The rows of a group lie close to one hidden flat surface of 8 dimensions, which may be shifted away from zero. Surfaces can cross.
Some rows, each with its group after it:
[ -6  10  -8   8 -25   4   5  -6  38   5  -5  11  -1  -2   2  -3] => J
[ 15  -3   4   2  -3   9   9  -5   5   3   2 -11  -6   2   3  -4] => B
[  4 -13  11  -5  -3  -6   7   2 -25   2   8   5   8  16  -7  -1] => M
[ -3  -5 -22   2 -18  10  -9 -16  22  20  -7 -10   6 -11   5  20] => M
[  1  20   9  21  42  15  36  -7  28   6 -27   3  16 -29 -12  19] => B
[ 27   2  11 -29  -6   9  -8  16 -31  -5   7 -16 -10  -1 -26  13] => Y
[ -4   7  -1   1  12  -5  28 -12   5  -1  -5  -6  16   6   7   6] => Y
[-15  11 -24 -34   6  -5  15  -1  -1  -8  -6 -15   8   9   3  23] => M
[  7  18 -10 -18 -26   5  18   1  21   8 -11  -3   4  14 -13   7] => Y
[-11   3  -8   2   1  -6  -5   1   1  -3  -2  -4   3   1   2   1] => Y
[-23  14  -2 -14   2 -13 -28   0  -1  11 -19  44  22 -30 -13  27] => Y
[ 13  16  27   2  -5  -3   1  11 -14  -3   0  13   7 -16 -33   6] => Y
[ -8  14  -1  -2  23  -5  50  -6  11  -5 -13  -4  17  19   2   0] => Y
[-10  15  -5  20  -4  12  13  26  27   2 -17   1  -1  14 -27 -12] => J
[ -9   7  -3  -3  -7 -12 -12  -3  -3  -8   4   3   0  -7   5   1] => F
[ -9 -36  -6  44  16  25 -13  12   3  36 -15   3  13   2 -22   8] => M
[ -3  21 -15 -13 -13   3  -2  16   9  -2 -12 -12  -2  11 -19   4] => J
[ -8 -13  16  14  12 -11 -23   4 -27  -9  13  11   0 -16   1  -4] => M
[-31  10 -11  21   8  -8 -10  16   7  -7  -9   1   7  -4  -9  -1] => J
[-23  14 -16 -20   6   4  -1  37  11   4 -28  30   2  22 -27   0] => Y
[ 20 -22  20 -18  18   5   6   7 -30 -14  20   4 -20   2   7  -9] => J
[-16  -7 -20   7  52  -1 -34   0 -15   7 -19  -8   2 -12  17   2] => F
[ 19  -6   5   8  -3  -2 -20 -11 -13  -3  14 -22 -14  -6  16 -14] => F
[-35   5 -17  -2  15 -20 -11  -1  -9 -14   1  -5  11  -9  10  13] => F
[ 12 -10  -9   7  10  19  -3   1   5   6  -2 -22 -11  -6   2   3] => F
[ -6  19   4  -1   6  -7  -8  11   5 -12  -6  12  -5  -6  -5 -10] => J
[  5   6  -2 -11  -2  14  28 -10  34  -2  -4   9  -8 -13   7   8] => M
[-14  10  -1  12  18 -22 -13 -14 -11 -10   1  -7  10 -10  18  -4] => J
[ -6   5  -3   9   1 -11  36 -18   9 -17  12 -27   6  14  22  -7] => F
[  8  12   8  -8  20  -5   4   1  -3 -11  -4   8  -9   0   9 -15] => B
[ 2 10 12 18 -7 -5  7 -5  5 -4  4 -3  5 -5 -2 -6] => Y
[ -3 -16  12  35  22   5  10  -2   0   4   2  -2   6  -4   2  -6] => B
[ 19  -4   4  -9  14  16 -25  22 -12  10 -11  11 -17  -3 -17  -7] => F
[ 12   8  14  -3   6   3   8   4   3  -3  -5  15  -6   0  -6 -12] => M
[ 12 -18  18  30   1   3  15   2 -16  30  -8   9  22  41 -15 -20] => M
[-20 -25  -4  35  -4   8 -35   2   1   8   9   2   0 -33  -6  15] => F
[  8 -18  13  40  18   5  -3   1 -21  12   3 -18   9   7  -7 -11] => J
[-27  29 -31  -4 -38  -9  -8  12  40  -6 -11  -4  -4  20  -1 -14] => Y
[  8   3  -2 -10  -6   6  -9   8  -6  -1   2  -8  -7  -5 -11   7] => B
[ -7  32   7  33  29 -21  26 -11   6 -27  -1 -32   6   9  20 -31] => J
[  4  -9 -10  -3  -9   9   5  -4   3  10  -1 -12   2   8   1   8] => B
[  0  25   9  -3  -6 -18   2  -5   2 -26  10  -3  -9  -5  13 -19] => B
[  7  11  16   3  10 -16  10 -10 -13 -16   9  -4   0   6  15 -20] => M
[ -1  -3   5  15  38  18  30  10   7   9 -20   2  11  -3 -19  13] => B
[ 11  -7   1   6 -17  12  -5  -2   5  11   3  -8  -3  -7 -10   7] => B
[ -7 -17  13   9 -37  -2  13   5   0  18   6  29  20  23 -23   2] => F
[  4   6  11   5  21  -4  11   3  -6  -4  -6   7   3   6  -1 -12] => J
[ 10 -15 -13   5   9  18   2  12 -11  14  -6 -34   0  21 -15   5] => M
[-13 -24  -4  14  33  10  30  15 -13   4  -6 -12  11  26  -9   2] => B
[-11 -15   3  43  -7  16  10  -3  31   0   9  -5  -2 -26  -3   8] => F

New rows. What belongs after each?
[ 12 -22   3  21 -18  25 -17   6  11  19   4   0 -10 -18 -16   8] => F
[ 17 -12   2  26 -10  17  38  -8  27  11   1 -17  -2  29   7 -20] => Y
[  5   7   9   9  -2  -4  19 -20   6   2   1  -4  13  -7   6   5] => Y
[  1 -15 -17 -14  -8   4  -1  -2 -26   4  11 -44   9   6 -10  33] => Y
[ 12   7  14   6  14 -12 -13 -17 -17   9  -7   8  13  -6   8  -7] => J
[ -8  32   7   2 -74 -13  10   3  44  -5   5  31   3   8 -14 -15] => B
[ 27  11  -1 -36 -14  16   1   6  10  -7   2  -5 -26 -12  -9   7] => M
[-21 -20  -5  22 -21 -17 -25 -16 -11   9  15  -1  18  -3  12   7] => F
[-20  16 -19 -30  -7  -7 -18   8   7   0 -14  18   5  -9  -9  21] => F
[  2  -9  11  39  13   5  25  -1  18  -1   2  -4  -4  19  11 -34] => Y
[-12   4 -10 -13  13 -20 -16  -4 -25  -5  -1  -3   8  10  13  -2] => F
[ -9 -14 -12  -5  10   1   2   5 -11  14  -9  -2  14  21  -5   7] => F
[ 13 -24  13  45  -6   8  30 -27   5  15  14 -31  15   3   8   2] => Y
[  8  -5  -7  -7   7   0   9  -3 -11   1   1 -20   0  20   8  -5] => F
[ -2  47 -19   1  19 -14  16   7  -6  -1 -30 -49  24  31 -18  -1] => J
[ -5 -11 -16 -12  -4   7  -2  -5  -2  18  -8  -2  14   2  -6  27] => Y
[ -6 -10 -20 -22  16  19  -4  22  -2  28 -31  16   9  18 -25  19] => F
[-14  11 -21  -5 -20 -10 -16  -2   8 -10   5 -19  -6   6  11  -4] => Y
[-11 -12  -1  21   9  13  -4  13   7  -6   5  -5  -7 -23 -11   9] => F
[ 16  17  -5 -12 -32   3  14  -7  16   2   1 -19   0   8  -7   4] => Y
[ 17   1  11  17 -11  -9  -7 -16  -7   7   5 -10   5  10  10 -19] => M
[ 16 -12  13  25 -24   9 -14 -12   8  18   8   6   0 -14  -2  -3] => Y
[-10  12  10  18 -13  -8  -5  23 -19 -15   9 -18   7  -1 -36   3] => Y
[ 15  -3  12  -5   0  13  -3  -6  12  24 -16  40   2 -11  -6   4] => Y
[ 24 -15  17  20  -1  18  20  -8  18  22  -5  18   0   5   0 -14] => Y
[-19   2  16  49 -10  -9  -9   9  -4  -3   8   0  16 -11 -23  -4] => Y
[  5   2   3  12  -7  15  20  29  13   0  -8  -2  -9  34 -26 -23] => Y
[-22 -15  -1  18 -26 -20 -44 -10 -19  -1  22   2   8 -19   7   9] => F
[-10   1 -19   8 -21  -2  -8  -7  20   2   2 -13  -3   9  16  -7] => Y
[-23 -23  -9  27  -9  18  -3  18   9  -6  15 -16  -3 -26 -23  28] => F
[-22  16 -12 -15 -11 -16  13   9   5 -15  -1   1   8  20  -2  -1] => B
[-12  11   3   8   4  -6  15  31 -25 -21   5 -30   8  17 -37   5] => Y
[  8   4 -11   3   9  21   6   1  26   0  -7 -16 -16 -16   2   8] => F
[  3  10   5   2 -36  -8 -28  -2   6  -4  12   7  -8 -16  -3  -4] => B
[ 15 -11  10  10  -8  -3  -2  -6 -18   8   8 -10   5  16   0  -9] => M
[  1  12  -3  -6 -25  -9 -17 -18   1   5   3  -3  11 -23  -2  21] => Y
[ -4  -9  -2   0  24 -12 -44   1 -35   1   0  -2  -1  -4  12  -8] => F
[ 18 -12 -20 -27   7  21  17   1  20  11 -11  -3 -23  33  22 -16] => Y
[ 10   0  -1  -7   6  -1  -6  -7  -9  -5   6 -15  -9  -3  14  -4] => B
[ -6   0 -15  -1  21  -1 -51  -4  -6  10 -15   5  -5 -25  14   4] => F
[ -1  -2  -7   2  -5   1  11  10 -17 -11  11 -41   2  16 -12   4] => Y
[ -1   0   3   5  11   3 -43  17 -14  -2  -2   8 -13 -27 -11   1] => M
[-13  17 -11 -29   9 -13 -10   9 -15 -11  -7   2   5  -5  -8  17] => Y
[  5  27   9  -9   7 -11   0  10   3 -22  -1   8 -16   3   5 -27] => Y
[-19  -3 -18   9  -7 -14   4 -19   1 -13  17 -36   7  -4  24  11] => F
[  3 -31  10  26  11   1 -25  -9 -26   8  15  -7   4 -20   6   7] => Y
[-33  -9  -9   5 -10 -13 -10  -3   3  23 -15  39  32  10  -7  13] => F
[  1  13  -4   0 -11  -2   7 -11  25   5  -7  10   1   2   9  -6] => Y
[-20 -11   3  28  22   4   4  33  -6  -5  -5   5  -2  23 -18 -20] => Y
[-14 -19   3  45 -30  -1   2  -9  13   7  18  -9  12   1  -1  -2] => B
[  9  -9   7  15 -15   6  -4  -1  -9  11   7 -11   7  -5 -16  11] => Y
[ -2   5  14   5  -5  -9  10  18  -8 -20  11   3  -9  17  -8 -26] => B
[ -3   3   1 -11  14  -9  -4 -11 -12   6  -8  15  13  -2   8   8] => J
[ -3 -20   1  10 -11  15 -13  18   4   9   4  12  -9  -3 -16   3] => J
[-18   7 -28 -15  13 -17  10 -29   7  -6  -3 -24  11   5  41  11] => B
[ 11  -7 -14 -33  26  -4  -9 -12 -21 -16  10 -26 -22   3  39  -5] => Y
[-35  -6 -10  17  45  -2  29   0  10   9 -24  18  26  11   6   7] => B
[ -6  -3  17  -1  35 -15   7 -13 -16  -3  -3  28  11  -5  20  -7] => J
[ 14  38  25   2  -9  -5   4  -1  30 -30   7  19 -25 -33   7 -23] => F
[  3   9   1  -3 -11  -2   0  -7  16   4  -5  15  -1   0   6  -6] => B
[ 25  19  31   9   6  -4  23 -10  16 -10   0  21 -10  -2  12 -34] => M
[  0   9  16  -5   6 -15  10  -5  -9 -10   3  17   5   3   6 -11] => M
[-11 -21  -6  16   0 -11 -13 -10 -24   0  15 -21   9   7  13   1] => F
[  3 -24 -18   9 -14  22 -12   1   8  17   2 -21  -3  -8  -9  22] => F
[ 12   4   5   1 -16  -5 -15 -14  -1   0   9  -7  -5 -15   9   0] => Y
[ -3  10 -23 -20  15   2 -23  -1   3   2 -14 -12  -8 -12   9  12] => F
[-11   0  -1 -13   2  -6  -1  15 -16  -1  -4  11   8  14 -13   3] => F
